There are 9 hidden switches. A switch that is on adds its own fixed numbers to the row, and there is some noise. The rows also spread widely along 15 directions, which tell nothing about the answers.
(in the rows, 128 means zero)
Some rows, each with its switches (1 for on, 0 for off) after it:
[140  69 131 174 122 144  91 148  57 110 140  89 122 155 122  74  91 135
 161 137 154 132 134 133  87] : 1 0 1 0 0 1 0 0 1
[129 104  89 163 117 113 118 149  92  93 136 125  88 165  92 107 104 129
 117 142 159  91 153 110  90] : 0 0 1 1 0 0 0 0 0
[136 144 131 137 166  92 135 111  74 148 141 103 128 130 123 124  95 117
 151 153 115 166 121 144 104] : 0 0 0 0 1 0 0 1 1
[121 103 141 183 110 108 100 151 110 149  99 137 118 170  97 114 108 121
 157 110 155  67 138 164 146] : 0 0 0 0 1 1 1 0 0
[136  71 110 155 108  72 125 162  83 161 145  82 143 158 100 163 145 142
 177 139 187 104  85 141 112] : 0 0 0 1 1 0 0 0 0
[117 146 100 156 116  85 131 131  88 151 179 108 162 120 134 152 137 147
 138 204 140 103 125 125 110] : 1 0 1 1 1 1 0 0 0
[143 151  86 175 149 111  44 135 117  86  81 107 147 135 123  89 120 111
 143 109 113 141  95 110 111] : 0 0 0 0 1 1 0 0 0
[150  76 174 133  97 146 128 129  77 173 127 145 106 153 157 106 142 153
 158 130 161 120 119 149 143] : 0 0 1 0 0 1 1 1 1
[144  21  74 173 142 141 128 174 164 123 128 146 105 167 139 114 139 144
 147 134 173  71 145 131 135] : 0 0 1 1 1 1 1 0 1
[128 117 100 155  83 102  88  92 129 163 131 177 116 141 169  85 140 152
  99 102 103  84 114 105 103] : 0 0 1 0 1 1 0 0 0
[139  97 116 183 116  85  90 155 144 126 177 148 118  67 146 105 130 171
  77 141 132 161 105  94 141] : 1 0 1 0 1 0 1 0 1
[123 135  75 189 151 117 110 136 129 113 123 148  99 139 157 112 104 134
 163 136 140 145  46 121  87] : 0 0 1 1 1 0 0 0 0
[112 132  99 148 186 121 130 130 174 165 154 130 133 126 111 153 101 116
 101 200 123 114 109 127 118] : 0 0 1 1 1 1 0 0 0
[137 117 129 129 174 120 165 118 143 201 182 125 137 144 153 119 107 119
  91 196 138  94  75 148 143] : 0 0 1 0 0 1 0 0 1
[116  62 132 149 143 163  90 113 176 199 169 151  91 109 174 120 115 143
 168 123 153 142  92 105 119] : 1 0 1 0 0 0 0 0 0
[111 153  33 165 166 118 144 173 202 126 112 169 176 132 142 154 147 129
 140 188 108 113 103 147 107] : 0 0 1 0 0 0 0 0 1
[114  89 137 187 133 104 143 143  65 135 152  88  74 167  80 146  75 114
 126 155 178  86 146 143 131] : 0 1 0 0 1 1 0 0 0
[121 153  95 169 141 122 130 140 127 129 102 160  97 143 144 139 121 121
 100 155 119 123  82 126 121] : 0 0 1 0 0 0 0 1 1
[120 115 116 143 106 134 135 115  69 143 109 123 109 139 175 172 171 138
 145 129 105 158 122 118 126] : 0 0 1 0 0 0 0 0 0
[122 133  52 141 193 158 123 120 116 122  91  96 145 184 149 159 145  88
 134 170  94 109 121 105  90] : 0 0 0 1 1 1 0 0 0
[162  66 122 162 143 136 112 153 153 146 165 136  95 116 181  98 141 150
 152 149 194 107 102 120 200] : 1 0 1 0 1 1 0 0 1
[138  91 123 151 176 124  74 154 174 154 148  92 153 112 108 129 120 122
 110 168 149 133 105 117 150] : 0 0 0 0 1 1 0 0 1
[147 145  50 135 149  99 101 142 134 107  69 124 149 126 136 168 173 121
 146 136 103 154 128 111 116] : 0 0 1 0 0 0 0 1 1
[110  71  84 169 106  81 121 106  97 173 183 112 146 137 135 132 115 143
 166 137 122  91 153 125  68] : 1 0 0 1 1 1 0 1 0
[111 178 136 146  92 118 143 122 102 196 139 168 160 129 167 155 164 158
 172 192 130  88 120 159 138] : 0 1 1 0 1 1 1 1 0
[114 114 165 121  95 101 116 116 119 196 160 136 123 114  96 164 114 154
 130 163 149 112 167 136 110] : 0 1 1 0 0 1 0 0 1
[ 93 124 156 182 108 184  88 146  84  99  89 134 115 146 122 104 106 124
 156 128 109 139 175 146 120] : 0 0 0 0 0 1 0 0 0
[169 125 134 102 104  94 159 123  53 153 187 121 137 121 163 103 157 164
 143 164 153 152 105 122 129] : 1 0 1 0 0 0 0 0 0
[114 132 172 140 106 149  87 110  91 181 124 129 104 121 157 169 142 154
 188 154 159 133 142 126 132] : 0 1 1 0 1 1 1 0 1

New rows. What belongs after each?
[ 97 130  93 181 178 145 152 120 100 121 117 115 114 153 132 142  83  94
  92 164  63 151 119 141  88] : 0 0 1 0 0 1 0 0 0
[135 143 161 165 120 184  64 134 107 119  88 155  93 135 154  79 128 128
 108 131 127 128 105 112 154] : 0 0 1 0 0 1 1 1 0
[166  54 142 121 149 176 125 138 134 139 141 134 107 141 175  81 144 136
 163 125 165 131 142 130 175] : 0 0 0 0 0 1 0 0 1
[152 126  93  89 126  74 154 112 136 185 146 158 141 135 151 150 172 154
 130 157 134 106 133 122 126] : 0 0 1 0 1 0 0 0 1
[134  88 107 169 142  81  88 122 106 186 169  63 159 131 121 141 133 121
  95 164 131  95  93 115 126] : 0 0 1 0 1 1 1 1 0
[ 72 119 168 185  69 115  69 149 127 167 136 137 148  86 104 181 125 169
 121 169 115 143 150 138 111] : 0 0 1 1 1 1 0 0 1
[139 147 113 170 138 135  75 159 106 136 113  97 167 136 145 118 149 126
 142 180 142 112  76 127 150] : 1 0 1 0 1 1 0 0 0
[101  85 149 178 128 165  50 146 187 186 161 140 126  95 146 111 124 151
  96 154 133 138  76 103 134] : 0 0 1 0 1 0 0 0 0
[114 173 154 175 158 128  47 116 120 131 110 120 106 108 117 125  85 113
 149 147 143 144 101 118 120] : 0 0 0 1 1 1 1 1 1
[133  80  99 187 147 149  78 185 160 108 167 108 150 109 136  99 133 149
  97 191 156 128 108 111 147] : 0 0 1 0 1 1 0 0 1
[107 154 184 122 120 108 138 116  73 175 137 118 140 153  67 132  82 114
 125 168 120 102 179 169 116] : 0 0 0 0 0 1 0 0 0
[136 176 145 112 105  94 119 133 103 155 138 143 152 120 121 147 154 159
 110 196 147 119 124 128 138] : 0 0 1 0 1 1 0 0 1
[107 134 166 138 105 129 141  91  29 178 132 113  99 148 136 177 126 141
 106 165 103 148 127 120  87] : 0 1 1 0 1 1 1 0 0
[129 186 126 130 131  61 131 139 124 193 153 132 183 128 107 147 136 137
 162 193 155  83 107 165 142] : 0 0 1 0 1 0 1 0 0
[128 158 131 138 138 130 118 135 102 181 119 105 185 146 147 158 160 126
 143 192 120 105 117 145 134] : 0 1 0 0 1 1 1 0 1
[125  86 130 142  98 121 113  92 129 174 149 160  89 141 173 116 139 137
 114 102 130  87 150 110 141] : 0 0 0 0 0 1 0 0 1
[128  93 118 147  99  74 146 173 103 115 136 137 117 136  55 162 116 162
 115 164 162 124 147 141 103] : 0 0 1 1 1 1 0 0 0
[104 126 121 181 113  90 139  93  84 151 142 152  93 113 157 139  99 144
 143 123  92 157 118 142 107] : 0 0 1 0 1 1 0 1 0
[171  78  95 147 152 102 101 126  72 141 119  63 128 176 132  95 126 100
 118 117 131 102 114 122 123] : 0 0 1 0 0 0 0 0 1
[124 199 137 136 132 133 126 163 110 102  85 154 165 129 120 137 134 132
 165 178 127 151 128 164 139] : 0 0 0 0 0 1 0 0 1
[123  77 101 181 153 148 116 149 140 107 133 141  88 121 172 143 129 152
 140 135 159 190  44 103 116] : 0 0 0 0 1 1 0 0 1
[ 96 104 127 196  83 116  43 130 107 180 114  94 147 148 128 141 144 121
 156 129 130  44 169 139 156] : 0 0 1 0 1 1 0 0 0
[110 141 140 135 116 106 104 109 135 171 126 150 121  95 138 177 138 154
 167 144 129 163 119 131 130] : 0 0 1 0 1 1 0 0 0
[149 128 147 104 162 128 160 134  78 165 148 105 106 158 132 154 139 124
 168 188 186 120 132 137 164] : 0 0 0 0 1 0 0 1 1
[104  88 159 143 108 167 122 119 125 173 144 170  65 143 146 127 116 151
 118 134 146 130 109 114 111] : 0 0 1 0 0 0 0 0 0
[161  45  85 156 136  64 121 111  78 165 148  80 103 174 139 137 128 130
 162 106 181  91  91 124 107] : 0 0 1 0 1 1 1 0 1
[122  93 117 150 141 176  90 160 160 111 116 142  92 145 111 109 128 115
 116 139 142  87 192 104 155] : 0 0 0 1 0 0 0 0 0
[128 115 123 170 122 141  91 145 102 148  72 124 149 163 120 122 131 123
 163 130 108 103 138 155 109] : 0 1 1 0 1 1 1 0 0
[130  96  90 176  91 106 106 161 110 139 158 132 160 164 134  71 127 150
 167 144 167  56 125 152  98] : 0 0 1 0 0 0 0 0 1
[130 101 143 179 151 195 103 145 108 170  71 115 115 164 178 114 135 103
 171 130 104 120 107 157 169] : 0 1 1 0 1 0 0 0 0
[154  95  99 156 134 101 144 115  48 165  73 102 115 166 170 158 142 113
 171 107  87 141 105 144 104] : 1 1 1 1 1 0 0 0 1
[ 97 107  98 180 132 181  57 145 173 130  96 140 121 147 127 119 129 110
 125 140 116  69 177 117 139] : 0 0 1 0 0 1 0 0 0
[132 115 105 145 143 157 119 136 177 135 163 171 117 139 158  74 126 127
 133 159 159  62 146 122 160] : 0 0 0 1 0 1 0 0 0
[109 151 161 191 116 156  23 124 140 172 117 136 111  90 186 112 139 132
 134 138 121 120 112 107 182] : 1 0 1 0 1 0 0 0 1
[171 181 102 140 158 143 135 165 121 101  64 149 147 163 133  87 139  92
 127 163 109  74 150 152 177] : 1 1 0 1 0 1 0 0 0
[152 135  65 135 159 113 177 147 155  90 129 176  98 127 165 139 154 130
 152 155 154 118 155 131 183] : 0 0 0 0 0 1 0 1 1
[135 124 101 178 128 127 160 127 122 159 139 176 129 145 226 101 145 141
 158 149 123  99  67 150 154] : 1 0 0 1 1 1 0 0 1
[131  89  97 142 169 138 184 131 123 192 133 123 124 182 156 158 133 107
 154 176 136  65 146 155 143] : 1 1 0 0 1 1 0 0 1
[ 69 134 103 186 109 103 102  78 129 163 198 161 104 109 171 139  90 157
 169 146 136 120 116 109  56] : 0 0 0 1 1 1 0 0 1
[ 90 136 108 187 126 134 144 126  98 157 142 120 145 174 152 130 114 100
 141 176 108  36 180 166 138] : 0 0 0 1 0 1 0 0 1
